The rows come from 7 hidden closed curves, with some noise, and rows from the same curve form a group. Each curve winds through 8 dimensions. The rows are also pushed far along 5 directions, which tell nothing about the answers.
In the rows, 128 means zero.
Some rows, each with its group after it:
[160 161  49  99 144  39 123 171  84 162  85 143 116 197 150 116  98 141
  92 207]  N
[117 134 132 126 103 109 124 122 107 156  90 128 120 128 140 144 135 156
 121 135]  F
[100 121 124 117 137 145 141 155 134 113 144 143 126 112 142 142 126 132
 128 135]  E
[133 114  97 142 109 111 147 153 137 132  86 138 127 145 139 133 131 155
 142 145]  C
[107 118 119 136 148 168 134 148 157 115 152 152 139 117 125 135 112 128
 152  84]  F
[142 131 150 110 132 155 120 112 136 128 136 117 116 159 139  93 148 110
  95 116]  Q
[131 122 133 109 115 108 115 129 126 145 107 124 132 169 106 109 123  99
 133 130]  Y
[175 174  93 127 180  70 154 133  94 154 139 131 108 173 119 140 138 111
 128 211]  Y
[114 107 127 132 104 148 104 111 127 110 136 119 124  77 126 136 107 130
 109  97]  F
[144 140 138 137 139 101 122 133 131 102 125 104 147 111 138 131 141 152
  99 152]  N
[ 77  79 136 152  98 187 141 176 172 155  98 145 163 115 112 159 137 158
 207  17]  E
[116 120 140 119 116 139 143 153 167 111 107 140 146 132  97 146 150  73
 154 132]  E
[ 79 117 165  71 105  75  71 147  79 153 146 106 110 161 133 113 136 123
  91 170]  F
[118 120 108 107  99  89 118 169 138 122  86 122 135 156 103 128 144 108
 128 154]  E
[113 143 125 115 139  98 136 132 151 129 105 161 170 127 108 153  99 106
 146 107]  F
[143 161 120 114 149 115 163 137 121 150 101 130 144 137 131 151 135 123
 115 142]  N
[142 118 101 164 111 120 155 135 139 165  60 160 158 112 125 161  94 161
 185  95]  C
[190 147 116 168 151 106 185  84 141 104 120 133 158 115 140 140  96 101
 146 176]  Y
[146 139 156 122 131 177 136 113 123 128 137  90 119 150 142 109 147 106
  88 137]  N
[147 103 166 150 125 220 121  72 126 130 174 121  69 129 137  98 140 109
 131 115]  Q
[136 175 120  74 153  90 120 101 130 121 152 138 115 183 115  90 147  63
  75 146]  C
[ 96 124 109  96 133  84 144 191 122 150 105 146 147 151 119 140 137 151
 158 124]  E
[ 86 104 142 102 103 102  86 150 129 120 132 118 138 146 102 112 120 115
 137 117]  Q
[119 163 117 104 166 161 128 133 166 132 148 159 144 151  82 132 134  56
 141  65]  Y
[ 76 112 187  70 120  99 112 123 161 118 116 147 183  75  91 144 130  99
 119  47]  Q
[139 124  97 153 130 103 145 151 113 138 103 118 141 107 124 156 118 178
 155 122]  R
[129  98 190 139 112 176 112 113 127 119 142 101 126  74 143 129 144 145
 114 111]  R
[146 109 101 152 113 149 105 139 126 131 129 108 105 145 124 104 137 149
 133 109]  F
[ 98 123 156 104 114 157 100 147 130 122 144 114 130 135 132 129 134  92
 104 120]  Y
[130 114 106 138 129  87 127 138 124 118 125 134 135 141 121 127  96 133
 148 161]  Q
[113 147 108 108 126  48 155 146 117 136  82 128 154 117 130 160 141 166
 112 144]  C
[173 150 122 163 151 143 175 129 149 122 127 130 143 140 118 142 145  94
 173 161]  Q
[119 144 121 117 135 114 156 118 162 127 118 163 147 118  95 154 142  77
 147 108]  C
[177 149 131 147 172 148 140  79 128  99 184 132 122 107 133 121  95  77
 113 163]  R
[124 108 111 139 116 143 115 127  86 134 160 104  91 141 169 106 109 165
 110 149]  Y
[154 158 132 109 144  91 114  80 111 105 137 130 138 100 144 113  91 114
  72 147]  N
[122  95 106 137 105  60 142 170 108 141  83 123 152 119 127 152 109 177
 166 154]  E
[119 104 111 117 128 167 127 160 147 112 148 137 113 169 120  90 126 100
 149 121]  E
[127 146 179  89 132  53 112 127 122 105 110 117 174  80 124 142 135 126
  92 149]  N
[152 155 104 142 165 179 121 131 139 135 178 151  74 179 120 107 160  88
 139 150]  N
[164 129 114 159 121 136 118 103 122 131 120 110 122 112 118 126 119 133
 132 113]  Y
[152 133  65 146 141 108 160 151 118 130 138 133 101 125 135 139 151 151
 135 160]  F
[106 131 122 116 119 140 109 124 106 133 139 124 104 105 139 139 125 142
  94 121]  F
[124 105 108 129 124 118 125 153  98 159 127 112 102 162 121 114 136 167
 156 121]  C
[129 108 107 154 114 157 119 117 143 107 129 133 128  72 118 147 104 127
 129  93]  F
[159 128  93 151 119 166 122 122 119 162 119 122  95 209 139  91 118 115
 132 142]  C
[187 150 103 165 167 149 183  92 157  80 160 137 129  67 132 147 138 104
 120 149]  F
[153 117 168 181 131 178 186  95 148  97 106 127 163  42 162 170 105 166
 153 118]  Y
[123 101 129 129 119 122 143 135 136 140 120 131 130 159 114 124 128 118
 159 130]  R
[117 119 138 137  97 177 120 112 118 161 112 110 120 150 141 118 122 136
 124  93]  C
[130 128 131 110 129 104 147 143 109 142 137 113 144 141 129 122 136 113
 142 137]  Q
[126 116 158 116 137 144 142 106 142  70 153 126 149  84 146 115  97 110
 108 137]  E
[128 113 172 124 119 158 129  90 112 141 141 118 106 127 127 113 131 119
 133 126]  Y
[ 68 106 185  93 114 126 133 147 136 135 116 137 170  72 105 170 131 125
 155  75]  Y
[147 148 135 141 155 144 146 118 143 110 136 140 147 101 119 165 109  84
 134 142]  Y
[135 110 111 148 105 126 119 169 128 141  95 105 126 158 129 124 149 161
 138 136]  N
[186 147  80 167 156 154 175 132 140 127  95 148 142  96 142 161  98 136
 130 139]  N
[144 114  88 172 121 141 121 150 132 146 139 141  98 155 138 124 139 142
 157 158]  F
[ 86 104 141  96  89 139 110 156 129 152  92 128 136 159 128 111 131 134
 134  88]  N
[124 120 152 152 105 106 133 126 133 144  94 122 172  86 150 168 126 157
 128 119]  E
[189 123  67 206 126 135 162 106  96 123 110 122  88 120 195 135  87 202
 122 215]  E
[155 132 125 166 119 174 149  71 116 132 127 122  85 102 153 126 142 168
 121 122]  C
[161 130 138 142 134 139 126 120 149  98 134 108 139 109 118 121 142 111
 115 125]  F
[ 90  99 160  87 124 151 106 141 111 117 172 105 113 138 122  90 135 125
 125 100]  E
[140 128 180 118 143  83 132  86 113 102 152  94 164 102 139 133 102 112
  96 158]  E
[121  87 160 186 106 245 149 113 103 125 149 102  75  83 187 144 134 201
 140 135]  R
[148 133 117 130 134  49 132 156 125 137  93 134 164 101 121 165 127 140
 125 166]  R
[177  96 141 185  97 141 161  84 113 137  90 120 112  94 160 140 113 166
 148 170]  Q
[112 127 134 123 121 137 124 169 110 145 120 112 106 175 147 122 160 161
 133 159]  Q
[158 156 157 145 156 125 165 106 132  87 139 105 153  76 136 168 134 108
 107 178]  R
[147  88 125 193  97 193 164 125 167 133  72 146 140  67 142 161 127 179
 176  68]  Q
[106 102 157 107 109 134 128 157 135 145 104 134 149 149 127 123 128 120
 156 112]  R
[ 70 108 135  93  86 107 106 157  97 149 101 104 120 148 137 127 135 178
 113 104]  E
[163 162 164 134 158 155 120  81 105 107 165  91 107  99 158 110 147 150
  67 144]  N
[109 151 132  85 140 123 110 142  85 156 146 121 107 176 150 103 126 135
 103 138]  R
[149 132 152 125 130 149 119 134 145 130 118 129 138 140 137 114 142 108
 114 129]  R
[154 104  83 169 122  66 159 128 101 142  91 127 126 123 155 148  92 202
 138 182]  R
[144 143 126 142 149 109 171 129 124 126 106 134 154 104 147 160 114 156
 140 146]  Y
[ 97  85  76 142 109 126 121 186 129 153 117 148 115 169 111 127 113 153
 193 109]  Q
[140 141 111 124 125 116 106 112  96 151 155 115  84 164 124 109 143 105
 110 162]  E
[163 124 144 148 161 150 166  94 146  87 160 130 152  86 142 127  98 111
 134 133]  Q
[118 117 142 140  83  85 144 143 112 162  32 143 174  71 157 180 102 198
 154 125]  R
[141 125  77 156 127 110 169 147 117 152  95 144 128 155 155 141 107 173
 160 152]  Y
[118  98 167 153 107 204 107 112 144 119 169 121 104 113 146 108 149 124
 134 111]  F
[ 99 115 112 118 115 157 126 157 146 175 101 157 140 169 103 124 122 121
 179  49]  C
[153 131 157 117 125  94 122 120 135 103 100 121 161 104 129 125 117 113
 109 150]  N
[137 122 160 156 132 176 167 115 143 117 128 121 134 101 123 157 141 115
 163 128]  R
[169 101 162 150 121 182 140  83 136 118 141 118 104 126 151 101 129 107
 115 145]  Q
[197 170  93 165 188 145 166 101 144  96 164 131 106 156 157 125 128  98
  85 213]  R
[ 97 117 111 115 135  83 128 174 113 140 113 140 130 138 128 145 121 177
 144 140]  Q
[132  99 115 155 114 187 111 127 138 123 152 115 104 116 124 114 132 132
 134  91]  C
[146 144 124 117 137 120 117 150 107 134 156  91 117 167 121 102 162 112
 124 150]  Q
[149 139 141 156 132 156 110 123 123 140 141 113 104 142 149 114 159 154
 120 141]  F
[168 155 127 150 161 149 163  96 145 121 159 140 125 115 121 137 144  84
 135 145]  Y
[162 138  98 161 142 118 154  93 125 119 121 141 126  83 140 143 105 161
 128 125]  C
[161 124 147 158 120 160 158  94 157 104  92 137 157  89 144 137 101 124
 135 121]  N
[119 126 124 115 138 184 121 130 127 128 156 136  94 184 153  87 121 118
 116 126]  N
[109 103  90 153 100 127 136 160 130 117  94 129 127 105 141 158 110 174
 135 134]  E
[ 70 101 142  99 110  94 126 157 114 128 122 131 152  90 140 145 115 174
 130 102]  F
[135 118 139 154 121 196 140 107 140 105 129 111 109 117 134 124 135 140
 132 103]  E
[139 100 146 164 113 187 149  96 128 147 120 135 104 109 131 131 127 144
 166 113]  Y
[164 182 112 116 191 124 122 112 148  96 195 148 108 179 127 100 137  47
  89 194]  N
[147 168 130 118 150  73 127 119 104 126 118 112 141  99 141 144 139 161
  83 155]  N
[150 147  60 160 128 174 119 174  92 180 153 103  56 216 136 100 180 153
 156 146]  Q
[ 98  76  94 116  92 118  89 194  89 178 117  98  86 212 126  89 140 182
 153 118]  R
[148 158 113 149 139 144 160 102 143 138 119 139 130 120 119 155 142 107
 129 123]  C
[100 122 144 100 107 134 108 134 127 154 116 130 118 158 139 114 150 130
  99 111]  R
[116 121 156 126 107 163 107 131 127 119 138 108 127 118 142 133 135 107
 105 129]  Y
[133 121 144 122  92 105 121  94 109 141  91 122 134 132 151 117 102 138
 108 142]  C
[127 104 157 139  98 170 126 118 104 138 112  87 120 152 175 105 112 166
 103 139]  C
[ 87 112 141  79 118 106 120 142 117 127 141 121 132 175 138 101 112 106
 104 143]  C
[ 94  95 114 139 113 180  94 155 143 148 153 149 103 153 102 127 127 101
 170  92]  F

New rows. What belongs after each?
[128 134 120 115 136 127 126 127 130 132 138 129 140 108 111 140 117  95
 115 113]  N
[180 139  61 194 163 174 187 132 183 109 111 184 139 130 135 151  92 115
 181 136]  N
[165 116 125 190 106 118 165 104 131 144  58 146 141  66 167 177 117 199
 137 153]  R
[ 87  72  94 180  80 128 149 165 125 156  75 139 136  86 126 198 104 204
 200  96]  E
[105 105 142 137 120 138 132 135 128 108 118 133 143  63 139 170  98 151
 127 125]  F
[154 111  41 179 117  82 163 154 132 155  82 145 123 167 112 156 110 149
 182 165]  R
[133 142 117 146 131 147 140 108 118 155 142 140 111 120 113 153 136 104
 159 117]  Y
[140 109 125 155 118 133 151  98 141 114 124 122 132 123 122 133 108 116
 142 134]  R
[169 171  93 159 155  92 159 141 107 140 124 127 121 134 132 161 148 138
 144 202]  Q
[109 152 142  97 139  87 156 140 164 114  94 136 215 120 121 158 101  87
 107 115]  C
[ 97 110 119 119 118 148 119 143 130 108 140 126 121 130 147 123 110 138
 107 122]  E
[138 126 128 142 122  93 126 156 132 126  91 125 151  94 123 154 142 168
 142 134]  N
[153 101 150 157 111 141 129 124 116 138 105 123 120  86 142 140 129 168
 151 136]  C
[134 125 132 121 139 131 148 158 153 117 121 139 149 129 140 139 141 112
 122 142]  Q
[138 111 113 141 111  89 136 130 123 132 122 119 154 122 108 140 107 109
 167 127]  Y
[ 95 111 167 103 102 100 107 156 124 135 105 115 157  91 129 152 145 145
 111 120]  R
[117 125 117  94 146  96 138 156 122 133 146 130 147 144 125 118 123 119
 129 118]  Q
[190 142  53 197 139 111 180 117 119 124 104 138 108  70 146 178 128 178
 139 177]  F
[137  88 156 151 118 106 153  94 129 116 109 128 153  72 151 143  91 172
 132 131]  R
[154 100 150 150 117 172 132 120 109 133 134 102  99 160 154  98 124 141
 143 161]  R
[112 133 146 101 114 123  94 144 127 141 122 113 126 173 125  99 153 122
 107 116]  F
[132 180  98 102 160 141 107 158 140 131 177 121 118 207  99  94 171  54
 120 125]  Q
[ 94  88 177 113  96 116 127 111  68 145 125 111 106  89 170 134 113 196
 123 150]  C
[161 109 124 149 123 159 111 107 107 129 141 125  91 115 135 106 111 137
 139 136]  N
[139 123 114 146 113 183 115 151 144 143 116 127 112 164 133 112 146 121
 134 113]  R
[136 135  80 150 148 161 160 133 156 128 151 164 126 153 130 129 113  94
 157 119]  Y
[156 126  98 185 127 138 170 120 142 112  90 131 139  93 140 167 109 169
 152 133]  E
[103 130 151  98 123  88 154 157 158 120 113 135 211  81  95 162 133  88
 161  80]  Q
[197 125 137 199 130 181 169 103 125 133  95 130 119 106 171 140 116 168
 158 167]  R
[145 131 134 152 125 170 142 132  81 163 127  94  74 160 156 124 161 181
 139 161]  R
[162 169 103 140 138  78 141 109 141 127 114 138 165  99 104 165 126  80
 127 135]  Y
[ 96 127 148 127 128 129 118 146 118 137 124 129 115 133 115 144 147 157
 158 129]  Q
[ 77 105 141 108  96 153  95 133 138 152 147 137 125 131 102 129 140  88
 142  70]  E
[139  96  57 186 100 142 141 179 116 150  90 110 102 153 136 145 129 198
 171 138]  R
[108 134 140 109 119  87 112 111  91 145 116 131 123 116 131 151 101 135
 111 153]  F
[ 50  90 166  90 110 168 138 162 158 110 136 155 159  89 124 141 122 118
 156  66]  E
[107  60 107 195  92 179 141 167 157 154 107 136 142 107 109 169 119 166
 225  56]  E
[ 62 101 156  56 115  81 106 170 126 146 113 140 160 110 114 138 139 141
 111  67]  Q
[122 105 157 115 114 126 128 117 132 106 133 109 150 135 124 112 104  95
 131 136]  R
[ 87 119 108  65 107 105  95 179 108 160  99 142 128 169 134 108 111 130
 106 104]  N
[ 83  83 213 134  87 180 126  78  96  92 146  92 118  35 188 148 103 183
  87 132]  E
[114 116 109 144 111 119 140 136 139 140  71 151 160  81 124 165  93 175
 149  78]  Y
[134  99 142 126 107 178 118 120 114 156 144 115  77 191 134  83 151 111
 140 132]  Q
[119 102 137 152  97 128 146 128 106 143 108 110 119 109 125 159 132 152
 162 145]  R
[146 131 108 150 139  95 117 111 140 114 143 144 148 114 125 126  97 117
 133 138]  F
[114 105  84 158 109 159 142 159 139 162  70 159 123 136 135 147 107 188
 168  87]  Y
[ 24  85 239  44  76 134  77 135 145  92 136 112 181  59 117 135 125  88
  84  63]  F
[139 133  64 133 127  94 127 151  94 145 122 131  96 188 165 110 106 158
 107 194]  E
[141 128 124 125 134 129 123 108 115 150 146 137  92 161 121 113 135 105
 131 149]  Q
[ 79  73 207 111  97 191 130 102 166 109 143 124 153 100 109 120 126  93
 155  48]  R
[ 93 114 121 108 123 134 148 155 143 132 127 149 125 150 121 134 140 116
 147 119]  C
[189 118  71 215 124 252 150 121 132 157 147 127  28 186 147 103 177 147
 174 142]  F
[160 151 124 150 157 141 180 101 174  84 125 141 152  91 125 147 138 107
 125 125]  C
[168 108 138 166 122 169 159  97 152 125 118 139 122 124 128 126 124 102
 163 134]  Q
[117 139  93 123 157 137 145 175 138 132 152 148 118 166 124 145 136  98
 139 160]  R
[ 81 133 140  87 111  61 145 146 125 132  85 124 171  99 122 160 141 160
 111 103]  C
[110 102 147 124  94 119 147 148 130 127  88 132 141 113 130 148 133 135
 154 150]  E
[155 112 114 151 136 118 146 144 119 149 113 132 125 135 118 134 122 148
 175 138]  C
[116 141 134 114 122 124 142  95 152 118 114 152 143  98 115 138 135 108
 122  88]  C
[135 140 145 109 147 130 117 123 136 123 139 153 136 112 133 124 121 104
 114 124]  C
[115  99 111 156 124 225 122 161 103 154 173 114  47 175 156 114 154 155
 146 147]  R
[135 157 119 120 159  97 170 102 164  93 141 164 186  94 133 152  87  72
 118 135]  Y
[124 123 108 131 132 148 126 129 125 104 149 122 110 141 157 116 107 136
  99 150]  E
[135 116 132 128 118 141 115 156 149 124 112 121 137 151 114 112 145 117
 139 113]  N
[ 68 111 142 102  81 105 116 134 141 148  88 141 172  90  89 160 119 115
 158  47]  R
[139  97  95 161 116 213 135 158 157 157 115 142  95 165 131 112 157 145
 165  73]  Q
[ 80 107 115 103 139 139 149 173 182 105 149 166 169 101  95 146 134  94
 168  54]  F
[140 141 101 116 134  93 143 141 132 122 113 133 122 164 134 117 143 126
 110 165]  C
[116 103  66 146 125 151 120 175 161 148 125 158 123 192 103 105 120 123
 189  76]  F
[151 128 133 144 157 101 157  96 137 105 131 146 167  65 139 152  79 141
 128 130]  R
[188 151 129 170 136 143 118  96  88 150 150  89  83 153 182 111 152 155
  79 201]  E
[134 112 116 138 115 135 125 148 158 117 103 141 139 110 120 130 138 133
 139  99]  C
[143 150 136 147 136 172 108 102 150  95 163 117 121 138 118 105 133  85
 121 128]  Q
[131 109 123 121 132 123 124 142 114 147 126 127 108 128 137 125 141 165
 118 118]  Q
[142 124 131 149 127 132 120 125 135 124 120 116 132 112 107 129 138 145
 151 101]  Q
[126 154 123 116 124 116 115 133 131 134 117 116 139 150 119 115 146 124
 117 107]  Q
[140 132 122 132 128 107 120 103 122 128 140 125 126 100 104 134 127 114
 131 118]  F
[144 106 119 163 125 152 137 119 136 114 114 133 133  84 143 141  93 160
 130 125]  Y
[106 130 121 116 129 108 137 147 135 127 120 136 139 130 144 148 131 135
 101 147]  R
[126 100 146 141 106 188 131 132 139 128 117 111 128 159 152 103 115 133
 131 114]  C
[113 120 100 149 122 110 101 156 126 138 111 133 107 171  94 128 129 161
 177 131]  Q
[ 72 117 121  61 115  20 129 188 106 156  95 134 184 118 118 150 121 154
 130 102]  Q
[162 140 113 160 116 121 137  89 106 144 108 117 116 115 134 140 118 141
 129 146]  R
[174 124  99 177 133 149 158 107 113 159 115 137  86 148 135 131 127 150
 162 168]  Y
[105 107 123 149 108 142 109 143 129 160 105 141  98 152  93 136 147 161
 189  96]  Q
[128 101  55 190 124 185 160 170 183 108 108 165 133 111 121 165 105 140
 187  94]  E
[132 102 149 146 108 167 146  96 145 107 142 126 124  99 143 114 133 123
 137 114]  F
[129 139 143  97 108  81 117 108  79 133 120  99  93 150 130 118 144 121
  92 199]  E
[115 113 140 138 107 103 147 109  98 129 107 114 153  65 161 152  97 197
 127 111]  Y
[117 100 124 157  99 112 118 142 146 114 100 129 156  95 104 151 109 142
 171 116]  Q
[124 125 131 109 112 117 117 136 127 148 100 127 124 161 131 112 145 136
 113 116]  Q
[154 143 159 125 161  82 155 118 153  84 121 131 192  68 113 155 113 111
 130 136]  N
[126 146 149 110 130  97 144 150 120 132 122 113 152 142 124 137 154 109
 139 159]  Q
[121 143 133 112 140 131 153 122 141 114 137 137 161 111 144 130 112 113
 119 105]  Q
[105 128 135 100 112  70  93 148 104 145 110 108 135 144 105 121 143 152
 124 115]  Q
[ 97 114 177  87 115 104 125 151 109 137 123 107 144 145 143 116 143 142
 119 136]  E
[209 184  61 147 190 121 175 137 121 138 118 133 124 158 140 140 119 109
 101 190]  N
[ 54 111  84  70 100  90  90 212 123 143 112 130 121 191 108 123 140 126
 115 114]  E
[137 134 105 127 123 123 137 117 107 149 137 125  90 139 119 126 154 124
 130 138]  F
[177 136  42 184 151 177 149 143 161 129 147 156 109 179  97 126 106  64
 190 135]  R
